The rows of a group lie close to one hidden flat surface of 12 dimensions, which passes through zero. Surfaces can cross.
Known rows, each followed by its group:
[ 14   6   2   3 -17   6   7   2 -10 -16  -4 -15  -3  -1  19   3  14]
(0)
[  6  -4   0 -21   4  -7 -15  -6 -11 -18   5  -8   0 -15   5  -1  -5]
(3)
[ -3  -4   9   7   4   1 -11  -4   0   9  -6   0 -11  -6   7   3   3]
(1)
[-19   3   8   8  25   4 -17  10  -3   2  -5  -2   5  -7  14   0  -7]
(1)
[  5   8  12  -7  22  -5   7  14 -13   4 -10 -19  11 -10 -22   2  -4]
(1)
[ 11  -3  12  -8   6  -4 -18  -2   4   9  -5  18  -6   2   0  14 -17]
(1)
[ -9 -13  -8   3  -9  12   7  -5   4   6  26  11  17  13  15  -1  -4]
(1)
[-19 -13 -13  32   8  -4 -13  -2   5  -5  -1  -6  -1  -5 -12   6   5]
(2)
[  1  -3 -15  15  26   7 -11 -11  10  -1   4  12   6 -16  13  15  -3]
(2)
[-15 -19  -5   9 -13  19  10   3   4  11  -7   6   3  -4 -15 -16   7]
(1)
[ -6  21   2   1   3   4  -3  -5 -17  -5   6  14  11 -17  -6   1  -5]
(3)
[  4  12 -10  -1  -4   1  21  -7  -7   3   2  10   6   5 -13 -19 -11]
(0)
[-15   3  -1   2   8   8 -13  17   3  11 -12  -4  -8  -2  13   0 -22]
(3)
[-10   1  13   6  18   9 -12   9  -6  19   3  -6   3  -9  17  13 -13]
(1)
[  3 -11   0  -2  -4 -10 -16 -14  13  -8  -5  13   0  17  11 -11   3]
(1)
[  6 -12   8  -3  11   9  -3   1   3   8  -9   0  21  -1   4  -4   1]
(2)
[  1  -8  -3   4   9  -1 -21 -13 -11 -12  -1   8   7  -6  18  -9 -18]
(3)
[  3  -5 -20   5  -6  15   8   1   9  11 -25  -6  -1  -6  -3 -18  -7]
(2)
[-12  10  -7 -20  13   8 -10   5  11   1   4   5 -23 -24  15   6  -5]
(1)
[-22  -4  -5  -7  -2   0  -6   8   8  11  11   9  22   8 -17  -5 -12]
(0)
[  1 -16   7 -15   2   3  14   0  10  16  -5 -17  -3  -7 -12  -8  19]
(0)
[ -6   4  11  12   9   4   9  -4 -18  -6  -4  -1  -4  -6   4 -17  10]
(0)
[ 16 -28  16  14  16  -4   2 -11  -4  12  12   2  -2  11   9  11   3]
(0)
[ 21  -1  -8   9   8 -13  -2  -3  -4  -8   3   2 -13  -2 -11  27 -10]
(2)
[  2 -11   9  10  15  -9  -3 -21  13   8   4   2  -8 -13  -8   8  32]
(0)
[ 15  -5  14   7  20  -4 -18   1   0  11 -11   1  -8  -5  10  22 -11]
(0)
[  6   1  -6 -15  10  -1  16  -4   2  -8  11 -12  -3 -17  -7   2  15]
(2)
[-11  15  -2   6  12  -9  -3   4  -3 -15  17  -1   3   2   7  10   1]
(2)
[ -2   1 -19   2  -6  -1  10  -5  10   1   5  -2   9  11   1 -12  -2]
(3)
[  5   8 -16   2 -10   6   1  20   6 -16 -14 -11  11  -3 -12  19   3]
(3)
[  3   7   4  -9  -1  -7  15  -5  -4   9  17 -11  20   1 -13  -2   7]
(0)
[ 20  -9   2  -8  -9   3  17  -1  -1   9 -10  -5 -28   6   4  -7  -7]
(0)
[ -7 -26  -2   3   1   6  -7  -6  -2 -20  -4  -3  -3  -3  10 -16  13]
(3)
[ -5 -10   6   8   8   9   4  17 -12  -8   2 -22   0  -7   3  13   9]
(1)
[ -3  -4  22  -3  13 -11 -17  -9  -4   5  17  -1   6   1  15  10   6]
(2)
[  1   0   7  -1  -3  20  -1   0  -4  13 -23   5 -10 -15  10 -15  -2]
(3)
[-10  -2  13   1   4   3 -12  18  -5   1 -10 -11  -2   3   8   2  -7]
(2)
[ -4  14   5   5  -2   5  11  -9 -10  16  17  11  19  -6 -10   2  -1]
(2)
[ -5  14  -8   4  -8 -13  -4   3  -1  -6   4  -1  -2  13   0   2 -12]
(1)
[ -4  12 -13  10   7 -11   9   4   5   0   2 -16 -18   7   5   3  -4]
(3)
[ 17 -16  -6   5 -17   0   2   7   8  -5 -17 -27 -12   1  -5  16  17]
(0)
[  1   5  -1  13  10 -21   1   4   1  -4   0 -13  -5   7 -18  13   4]
(3)
[  4   7 -10   4   4  -9  -2 -20   7  13  10  22 -10   4   4  -1 -18]
(2)
[  4   5  14   4  -3  -2   1   4 -15  -8   2  -2 -14  -2   0  12   7]
(2)
[  8   2  23  -3   2   7  12  -6 -15  16  -3  12  -9  -7  -5  -8   1]
(2)
[  2  -2 -22   9  -3  17   7  -6   9  -6 -19  14  10  -8   0 -18   2]
(0)
[-7 14 -6 15  8 11 -3 -5  1 12 -6 -4  3 -6 31 -7 -3]
(3)
[ 30   4   3   6 -13   3  10  -8   0  20  -9 -18  16   2  11   9   8]
(0)
[  5  13 -10 -10   6 -13  -6   1  -7 -11   1  -9  -1  -8  -9   3 -16]
(3)
[  9 -11  -8   8  -4 -15 -21  -4   7  -7  -2  -5  -1  18  13  11 -11]
(3)
[-15   5  -4   1   6  14  16   9 -10 -10   9  14  -2 -15 -20  -1   4]
(1)
[ -9  27 -20 -25 -24   1   0  10  13   1   1 -19   8 -10   0  -1   1]
(1)

New rows. What belongs after each?
[ 16 -13 -11  10   6  -3   2 -16   5  10  -8   1  -6  -7 -12   1  -5]
(2)
[-16  23 -14   1  -1  -2   0   8   5   3  -2   0  22  -7 -21   0  -4]
(3)
[-10   2  -9 -10   9  -6   5  -7  12 -12  18   7  28  13   2 -16   8]
(2)
[ 12  -3 -17 -17  15  -3  14  -6  13 -12   1   7  -4  -1  -7  -7  -4]
(2)
[ -2   1  -2   8 -14  -6   5  -7  -3  -2  10  -7  13   5 -10   0  12]
(2)
[  1   4  10   6   1  10   4  14 -24   0  -4   1  11  12  12  -7 -26]
(0)
[-19  23  -4  19  -2 -10 -14   4 -14 -14   2  10   2   4  -4   0 -13]
(0)
[ -3   2  -8  14 -20  -4 -11  -4   2  -2   8  -5 -13  13  23   9  -5]
(1)
[-14   7  11 -14 -23   8  -8  11  -4  -3   1  -7  -2  -1  12  -5   7]
(0)
[ 23   6  -1   4   2   0  -3  -5  -1  -8 -16   3  19   9  16  -2  -2]
(1)
[-15   5  -1  -2 -14 -12   8  -3  -4   3  10 -10 -20   0 -16 -11   6]
(2)
[  9   2 -31   8 -12  -1   1  -6   5 -25   1 -12   4   4  18   0   0]
(3)
[-33   9   4  -3   0  -7   2   5  -3   0  19 -15  -3  -6  -8 -10  12]
(2)
[  2   4  13   4   0 -12   1  -7   0  11  10  -5  12  -4 -22  11  19]
(0)
[ -4  13   2   3  -4 -13 -19  -3   6   2 -20 -14 -10  -2   8  -4   1]
(1)
[ -3  11  12 -22   0  -9  -9   7   4  13  -1 -11 -24  -4  10   5 -10]
(0)
[  1  -9  -3  -5  -5  -2   4  -1   5  16   9   6   1  16  -2  -4 -19]
(0)
[ 16  -7 -12  -2   2   7   4  -5   9   5 -20   3  -9  -1   4 -10  -9]
(2)
[ 24 -12  10   8  13  -2  -6  -3  -4  -3  -9   7  19   9   1  13  -4]
(2)
[ -1  -1   0   5   6  17  -6  13  -4  -4  -1   1  18 -14   0  23   3]
(2)
[ 11   3  -9 -18  15   1   8   7   7 -22   1  -1   6   0   8   1   4]
(2)
[ -4   9   1 -25   6   6  -7  -5  16  24  -1   4   7 -15   6  -6  -6]
(1)
[ -2  23  -7 -15 -19   7 -14   7  10   9 -11   6  11  -6   5   2 -11]
(0)
[ 13   0  -6  10 -37 -10   8  -1  -4 -10 -10   5   2  29 -14  -7  -2]
(2)
[  0   2   0  -9 -18   1   5 -10   7  -7 -11   5 -10 -14 -18 -11  28]
(1)
[  3  13   4 -10   5   6   6   9  -8  12 -14 -13 -12  -2  18 -15 -21]
(0)
[  5  18  -6  16   7 -14   0  -2   5   0 -12 -19   3  -2  -6   6  11]
(3)
[-14 -18  -8 -11   1   5 -12   4  16   3   0   4  18   0  -5  -6  -2]
(2)
[ -4   7 -12   0   1  -3  -8  -3  11 -10  12  -4  10   1  21   7   5]
(2)
[ -5   0   6   9   7 -13  -8  -6  17  25  -9  -8  11  11  -1  -6   5]
(3)
[  6  -2  -7   3 -16 -14 -14 -16  13  -2  -4  -6   3  11   8  -4  10]
(3)
[-10  20  -2 -14  12   1  -9  14   2 -19 -11  -2  10 -14  -2  -2   5]
(1)
[-19  -3   6 -20   1   9  -3   9   4  18   8   3   4 -10 -10  -5  -7]
(2)
[-25   1   4  -1   7  -8  -2   2   3  -4   5 -12   4  10   3 -21   8]
(2)
[ 15   6   1   1   6  -1   6  -3  -8   9  11 -16   9 -18  -8  25   4]
(2)
[ 11  -5  15   6  -1 -10  -1 -17  -2  29   3  -4   5   8   2  -2  -1]
(1)
[-19  22   3   2   7 -12  -1 -19  -8 -11  28  19  -4  -2   7 -10   7]
(0)
[ 15  -2  -7   5  -2 -15   5 -15  -7 -20  12  -2  -9   6  -1   1   6]
(3)
[ 19 -16  -8  -7  12   1  -1  12   7  -5 -15 -26  -1   3  16   9  -7]
(3)
[-11 -12  14 -10   3 -13   0  -1   1   8  -5 -27  -4   8  -2 -26  10]
(2)
[ 18 -11   0 -20  11 -14   8 -11   9  -9   4 -12 -13   2   3  -4  10]
(1)
[ -8  -9  -1   1   9   7 -14  10   5  -5 -11   8   0   2   8   2  -7]
(2)
[-12  -5 -23  10 -18   7  -2  -8  17 -20   0   7  14   7   7 -13  19]
(2)
[  0   5  -4 -22  -7  -3  13   3  15  20 -12 -14 -15  -8 -19 -14   4]
(0)
[-16 -12  -5  13  -6  -4 -16 -17  11   7   7  -7   6  -3   9  -6  16]
(2)
[-16  -6  -1  28   6  12  11  -6  -8  30   2  -9 -12  -7   6 -11  -4]
(1)
[ -8   2  20  14  -4   1  11  -8 -20   7  13  -3   8   8   9 -13  12]
(0)
[-11   5   1   2   1  -4  -8  14  -3  15   9 -16  29   4 -11  14 -13]
(2)
[ -6  -7  -4  12  -8 -11  -4  -7   6   1   4  17 -11  11 -22   3  -2]
(0)
[ -6  14  13  16  16  -5  -7  -4 -11  -7  -4 -10  -6 -17   7   7  21]
(3)
[-14  -3  -4   8   5   2 -11   4   2 -12   4  -6  -4 -10   5  10  12]
(2)
